Each new row is followed by its nearest point in the smallest flat space through zero that holds the last named rows.
In the rows, zero is written as 128.

q558 (4 x 15):
[[106 147 127 134 143 121 157 113 144 147 153 142 163 154 144]
 [107 152 101 109 112 106 203 101 138 147 129 173  92 133 157]
 [137 157 167 148 155  90 138  87  84 103 135 163 169 136 172]
 [131 145  98  92 141 114 129 133 155 167 141 127 141 127 136]]
New rows:
[147 122 103 151 102 122 147 111 128 135 125 141 125 135  90] | [119 123 124 132 117 135 143 128 132 127 125 131 112 130 124]
[155 157  94 158 111 103 165 139  96 153 162 124 112 123 130] | [125 138 119 118 125 117 149 119 129 135 127 143 117 127 140]
[108 143 146 154 109  98 146 160 107  98 132 145 151 159 127] | [116 130 149 155 130 130 143 114 116 111 133 139 141 143 135]
[105 117 101 156 147 146 106 154 101  98 115 138 110 141 165] | [128 120 141 142 122 133 126 126 116 111 121 128 121 127 124]
[ 96  96 121 121 127 155 132 150 102  93 108  94 136 160 122] | [118 109 140 152 118 152 122 138 129 114 126 114 125 135 108]
[130 140 148 156  98 147 111 165 132  97 103 149 101 119  90] | [128 104 139 147 108 149 120 138 117 102 111 118  99 121 108]

q970 (4 x 15):
[[112 105  92 110 163  95 145 149 160 125 158  91 131 121 115]
 [ 71  95 140 146 100 113 113 132 126 163 130 178 139 139 133]
 [113 101 135  89 135 127 132 156 106 113 136 149 109 124 135]
 [ 99 121  98  94 143 108 132 119 104 116 159 143 176  75 143]]
New rows:
[130 102 138 134 119 101 166 106 119 161  92 101 143 110 126] | [123 130 121 140 127 122 127 120 138 137 130 124 139 127 126]
[137 153 115 100 117 138 162  95 117 110 146  99 134 127 123] | [151 148 116 117 141 133 134 118 122 110 132 109 138 109 130]
[103  89 105 139 162 152 144  96  98 122 157 114 137  99 121] | [116 124 109 113 140 115 132 125 123 122 145 127 150 104 132]

q371 (4 x 15):
[[125  46 143 104 118 128 120 138 143 114  75 120 127 114  92]
 [118 113 170 130  85 143 137 151 127 140  93 123 137 105 118]
 [124  66 138 114 131  88 111 188  97 112 145 150 148 157 105]
 [133 116 142 117 116 134 103  98 133 157 139  74 124 133  72]]
New rows:
[135 154  78 117 102 147 135 107 157 174 164 126 198 164 127] | [132 163 123 135 132 128 121 111 122 144 161 112 126 139 125]
[146 156  92 106 120 153 130 167 132 114 151 139 156 148 113] | [128 138 124 132 134 117 126 139 116 127 149 137 133 140 135]
[129  71 161 118 110 110 109 125 152 140 100  95 145 135 142] | [125  85 146 116 113 130 121 134 134 129 102 115 130 120 100]
[101 126 130 118 150 128 138  82  99 158 141 146 153 143 117] | [131 136 122 128 135 124 121 120 125 133 146 120 127 137 121]

q373 (4 x 15):
[[144 122  90 130 118  81 134 114 112 128 129 150 107  91 126]
 [149 101 116 103 167 167 111 158 121 141  87  99 147 122 144]
 [116 139 115 131  86  93 123 117 137  92 125 122 119 115 106]
 [142 143  94 141 157 106 141 101 131 147 133 167 131 139  78]]
New rows:
[119 107 146 118 114 129 104  99  92 157 136 125 141 130 112] | [128 128 132 130 131 130 131 127 126 133 133 132 127 130 132]
[110 107 151  89 131 130 107 144 108 138 141 160 146 138 151] | [129 121 144 127 135 143 130 136 121 140 136 127 126 128 154]
[116  95 107 126 103 128 142  91 122 120 106 129 159 111 115] | [131 127 110 124 121 114 123 126 129 116 115 124 127 118 114]
[161 145 115 119  93 147 133 131 104 113 148 152 128  92 117] | [131 126 118 129 117 108 130 123 122 124 131 134 118 112 132]
[130 117 129 131 145  93 103 129 149 167 166 142 148 144  99] | [131 138 122 138 145 124 138 114 131 143 139 150 130 142 107]
[158 128 118 166 101 163 148 105 159 101 155 108 102 135 104] | [115 142 135 135 113 122 129 119 139 115 136 129 129 140 110]

q745 (4 x 15):
[[105  98 144 200 153 156 153 126 149 113 145  99 124 144 120]
 [150 133 132 131 120 125 180 152  85 161 156 109  71 134 112]
 [146  94 135 151 152 135 118 137 113 102 138 185  82 149 109]
 [133 113 156 156 129 139 150 130 159 106 143 156  88 134 131]]
New rows:
[140 191 113 128  81 136 144  90  83  99 150 121 136 104 157] | [133 151 127 101 108 118 139 130 127 146 127 114 131 116 137]
[143 110 138 146 113 113 122 152 140 167 125 123 156 127 134] | [123 132 126 128 126 128 131 127 129 133 127 114 137 126 130]
[158 100 105 158 139 178 111  88 128 134  92  87 150 159 106] | [109 109 114 160 154 140 113 123 116 124 124 103 158 140 116]
[164 120  80 137 104 100 127 125 121 124 109 177 134 139  99] | [142 123 119 110 134 120 105 131 107 122 122 162 119 132 120]
[125 153 148 153 108 107 121 108 138 176 146 113 121 142 153] | [125 140 135 127 115 128 149 128 138 139 133 106 127 121 136]

q688 (4 x 15):
[[127 133 141 151  98 100 153 176 160 130 151  95 128 119 116]
 [144 146 123 119 127 105 140 188 120  72 101 112 116 138 102]
 [115 108 116 164 181 110 149 164 154 159  89 134 142 130 116]
 [117 115 161 134 164 125 143 175 138 123 122  77 175 103 109]]
New rows:
[107 121 141 173  98 152 162 121  94 105 157 125  89 125 162] | [131 136 129 127  95 126 127 118 132 129 152 128 115 128 134]
[102 126 123 104 133 187 103 103 126 115 154 124 133 159 136] | [128 127 136 106 128 152 109  91 107 124 138 131 135 123 139]
[124 133 115 138 149 104 100 153 118  89 124 118  93 101 131] | [136 136 123 122 130 120 131 151 121 102 113 126 121 135 117]

q72 (4 x 15):
[[153 180 106 113 151 131  98 129  64 119  98 110 114 147 142]
 [129 150 112 101 123 123 137 156 167 108  92 106 113 137 127]
 [ 99 158 146 137 124 106 110 142 106 149 148 123 151 209 136]
 [136 149 145 128 139 151 149 149 160 119 192 116 118 130  87]]
New rows:
[120 138 126 130 134 162 131 133 168 120 161 135 127 128 127] | [129 131 137 128 129 137 142 139 154 123 156 124 124 125 108]
[127 150 117 141 117 185 117 106 138 159 150 125 113 118 131] | [138 131 132 132 137 140 130 124 120 127 151 129 124 117 117]
[145 113  81 130 116 123 128 130 145 137 158 147 127 134 113] | [127 121 133 131 127 132 135 128 139 128 141 130 128 121 121]
[124 139 120 117 136 130 127 104 131 113 129 125 156 137 159] | [125 130 126 128 127 123 122 127 120 131 118 128 131 136 135]

q555 (4 x 15):
[[139  97 135  91 128 118 109 126 127 142 147 108 148 134 136]
 [131 143 135 126 172 143 103 154 146 128 153 106 117 110 135]
 [173 104 117 139 144 135 163 105 173 140 125 114 125 127 125]
 [114 108 110  86 111 146 164 109 126 113 101 142 166 130  89]]
New rows:
[125 137 110 123  79  71  71 105 126 144 108 112 108 129 183] | [133 118 145 143  94  87  98 124  98 148 140 129 117 149 163]
[185 128 141 117 121 135 105 136 145 125  91  76 133 132 108] | [149 111 127 118 141 130 131 123 147 137 137 113 132 127 130]
[140 132 128  85 117 102 135 119 125 138 137 126 145 134 137] | [132 106 130 104 117 119 123 121 122 135 133 122 144 136 130]
[112 158 125 115 119 127 117 126 139 147  82 115 111 139 121] | [119 137 126 133 124 130 131 130 122 122 122 136 126 127 124]
[134 146 135 105 133 110 185 132 111 120 128  97 139 126 123] | [129 121 122 118 128 135 140 122 133 125 122 129 137 127 117]

q780 (4 x 15):
[[137 132 129 106 146 160 145 142  85  79 160 129 154 108 151]
 [130 132 161 105 125 124 169 171 143 135 105 127 168 158 138]
 [160 101 134 147 106 135 157 150 195 104 131 107 174 151 116]
 [132 116 145 127 116 135  89 164 129 130 145 154  90 135 155]]
New rows:
[129 156 122 143 128 101 150 138  90 138 185 147 125  71 122] | [122 137 118 120 142 138 123 115  93 115 141 131 122 108 134]
[130 157 119 128 140  85 116 118 158 137 114 135 135 135 134] | [122 131 128 132 125 114 130 120 140 149 110 125 124 136 117]
[124 130 131 135 137 152 159 131 135 152 125 144 137 143  71] | [126 131 128 129 128 119 146 121 140 137 112 119 144 135 116]
[130 144 124 134 144 130 125 121 123 104 140 150 149 185 120] | [132 127 131 125 129 132 137 134 129 121 130 126 139 130 130]

q285 (4 x 15):
[[140 154  91 148  93 158 122 139 140  89 133 118 143 125 129]
 [126 122 131 152 139 107 156 143 120 117 125 135 129 120 154]
 [134 116 122 169 104 131  92 170 129 127 116 157 139 152 184]
 [136 115  67 122 111 136 108 146 109 124 101 140  88 174 153]]
New rows:
[114 167 120 129 153  89 141 115 117 113 165 148 135 157 105] | [126 130 128 123 138 121 149 120 125 123 130 121 124 118 120]
[162 148  95  97 159 125 139  90 157 102  92  95 153 128 102] | [130 145 106 106 127 140 147 106 129 111 134 105 120 118  93]
[ 92 135 117 124  90  99 105 111 116 121  92 113  90 152  99] | [130 124 103 105 125 135 118 120 120 134 118 125 104 147 118]
[144 100 142  91 133  93  91 161 119 100  89 153 133  99 137] | [126 115 137 132 133 119 119 137 123 142 122 140 124 138 145]
[151 154  91 120 100 140  97 157 148 113 165  88 111 157 161] | [139 140  88 135  95 156 103 140 133 108 123 127 127 145 134]
[113 120 140 116 119 166  95 116 148 137  94 101 132 110  90] | [129 138 136 106 117 151  99 110 141 140 136 119 136 128  97]

q412 (4 x 15):
[[114 154 152 157 108 143 171  99 189 125 124 122 146 124 116]
 [108 139 122 154 113 137 149 120 151 158 158 121 150  96 121]
 [ 99 125 172 115 124 149 123 132 136 121 142 137 120 141  98]
 [131 116 134 134 120 125 146  97 148 113 132 122 138 181 124]]
New rows:
[158 134 167 147 159 143 143 146 166 112 136 125 118 106 149] | [128 149 143 133 126 135 138 129 149 119 106 130 124 110 127]
[159 117 122  91 140 103 115 105  92 167 161  95 119 164 124] | [134  95 104 118 133 114 112 125  95 135 154 124 132 163 133]
[143 148 111 119 126 136  89 124 147 152 121 104 118  95 139] | [134 140 115 133 131 125 126 140 124 137 120 128 127  94 138]
[108 108 157 100 155 135 105 135 163 138 161 129 133 147 157] | [112 116 144 119 126 136 122 128 124 128 147 131 126 145 112]
[141 154  92 142 140 121 135 104 157 128 118 132 147 138 131] | [144 136 109 146 123 118 149 109 147 127 117 119 140 131 143]

q420 (4 x 15):
[[165 102 105 124 112 127 102 131 123 135  99 154 148 151 124]
 [144 102 119 171  77  89 151 150 118 132 123 146 143 126 106]
 [154  74 113 127  56  63  84 124 134 108  99 100 154 140 110]
 [ 50 140 106 146  99 151 133 132  86 112 131 161 150 142 141]]
New rows:
[114 115 110  95 118 130 125 122 166 166 108 131 166 118 148] | [133 121 120 115 127 132 108 122 128 126 117 129 134 138 132]
[157 128 140 112 130 150 143 105  91 112 100 135 140 128 133] | [139 126 121 121 136 141 119 127 126 133 119 141 132 137 131]
[156  95  97 165 154 129 106 151  89 130 104 153 127  96 114] | [158 115 115 141 121 131 132 140 122 142 115 160 138 139 121]
[142 160 164 100 121 159 104 154 111 111 127 120 153 106 118] | [124 133 129 115 140 138 119 121 130 126 128 123 125 130 134]
[117 157 115 136 142 133 114 137 122 101 128 113 102 135 153] | [107 139 131 118 138 139 123 121 127 122 134 120 124 127 136]

q38 (4 x 15):
[[123 108 101 131 179 132  51 116 180 148  92 155 128 144 151]
 [120  87 107 115 194 111 101 148 164 115  94 138 144 121 128]
 [101  75 131 150 135 113  47 104 124  92  91 136 130  94  89]
 [144 134 118 160 145 155 110  88 184 120  96 176 169  83 150]]
New rows:
[144 128 125 160 141 126 116  93 150 110 150 116  90 162 113] | [125 131 127 132 121 131 104 119 126 138 128 129 117 140 130]
[149  98 109 118 134 146 151 139 129  83 141 181 129 158 170] | [136 132 121 122 147 131 147 137 146 131 125 134 140 127 141]
[140 133 129 122 149  90 118 164  94 126 101 118 138 165 171] | [124 120 119 108 151 116 128 152 129 139 130 116 117 153 132]

q991 (4 x 15):
[[ 60 123 120 124 126  98 119 158 110 128 175 138 133 143 181]
 [132 116 190 124  72 138 120 159 131 120 154 168 127 136 131]
 [120 139 147 142 117 133 159 171 137 137 113 158 176 129 120]
 [ 86 144 172 151 157 167 159 137 111 131 174 128 190 129 149]]
New rows:
[122 117 160 123 140 106  92 107  89 135 167 135 103 105 108] | [126 118 145 120 122 135 107 108 118 119 160 119 103 131 141]
[132 111  92 119 157 106 156 156 104 136 156 153 142  94 121] | [108 134 108 132 139 115 138 143 127 134 122 129 143 130 137]
[129 103 102 106 116 117 121  91 154 155 159 150 141 162 109] | [129 124 123 123 123 121 119 125 128 126 129 127 115 129 131]
[101 126  96 153 134 162 125 140 104 105 142 107 144 127  93] | [118 135 124 135 150 136 138 121 123 131 132 117 143 126 131]

q618 (4 x 15):
[[161 102 167  58 127 104 156  97 168 162 104  87 126  78 109]
 [142 112 138 113 164  76 178  80 145  84 112  81 129 123 100]
 [145  63 126 106 119 104 125 107  96 107 113 135  94 110  78]
 [154 116 165 113 105 124 153  86 133 133 130  85  99 132 119]]
New rows:
[112 135 114 150 109 138 130 123 112 116 145 124 114 156 133] | [124 136 126 156 117 139 125 124 110 114 141 129 115 155 134]
[159 124  84 127 143 108  82 121 114 119 115 102 113 136 125] | [127 114 119 131 133 119 127 126 116 113 125 135 123 128 115]
[129 122 134 142 174 131  97 160 145  93 185 129 131 130 130] | [115 139 111 145 144 125 125 139 125 113 130 139 141 136 133]
[122 112 135 149 121 121 132 147 115 116 124 138 115  92 140] | [127 118 121 127 127 128 120 133 119 126 126 139 125 125 121]
[155  82 142 139 117 127 127  99 113 149 162 128 102 105 135] | [143 104 144 117 101 134 125 113 114 136 129 122 100 126 114]
[128 157 145 114 141 110 120 129 128 178 119 133 137 159 163] | [126 153 137 125 125 141 128 136 147 151 132 122 141 127 150]

q439 (4 x 15):
[[116 128 134  91  88 149 130 158 141  97 153 149 108 161  94]
 [122 115 123 145  91 100 153 104 143 156 147 118 146 140 149]
 [122 125  92 106 129 136 119  98 150 118  99 161 145 131 139]
 [136 114  69 106 106 156 156  90 156 118 127 143 134 122 107]]
New rows:
[126 125 111 122 110 133 127 158 157  88 132  92 129 156  71] | [129 126 125 109 106 151 140 146 132 109 150 130 109 138  94]
[106 150 124 142 107 126 123 145 116 124 131 136 142 134 163] | [118 129 141 129 120 112 119 131 131 133 127 134 135 142 144]
[105 131 136  81 129 142 135 149 141 112 121 133 109 113  87] | [128 132 125 103 125 154 123 147 129 101 132 140 111 134  99]
[110 152 125 115 118 134 154 130 130 110 127 136 180 131 125] | [123 125 119 119 116 128 129 121 138 125 127 139 133 137 130]

q504 (4 x 15):
[[121 157 113 120 133 131 160 122 155  93  69 115 160 157 146]
 [125 158 115 172 183 109 127 116 164 120 135 113 112  85  83]
 [159 109 162 142 163 150 184 164 108 118 161 120 123 137 157]
 [178  95 156 125 140 127 119 160 134  97 150 129 123 121 130]]
New rows:
[158 108 125 146 133 129 117 150 134 121 138 143 101 121 142] | [151 110 142 130 135 127 120 143 128 119 147 130 121 119 125]
[127 169 126 121  80 152 122 123 130 110 134 156 129 108 137] | [120 128 122 117 111 126 116 121 127 132 118 132 132 134 129]
[115 118 131 125 136 181 141 149 185 115 140 151 127 145 130] | [139 127 134 128 137 131 142 137 133 113 123 124 134 134 136]
[151 126 127 134 148 121 124 129 133 117 101 158 120 123 107] | [140 129 128 131 137 121 119 130 145 111 123 125 129 120 118]
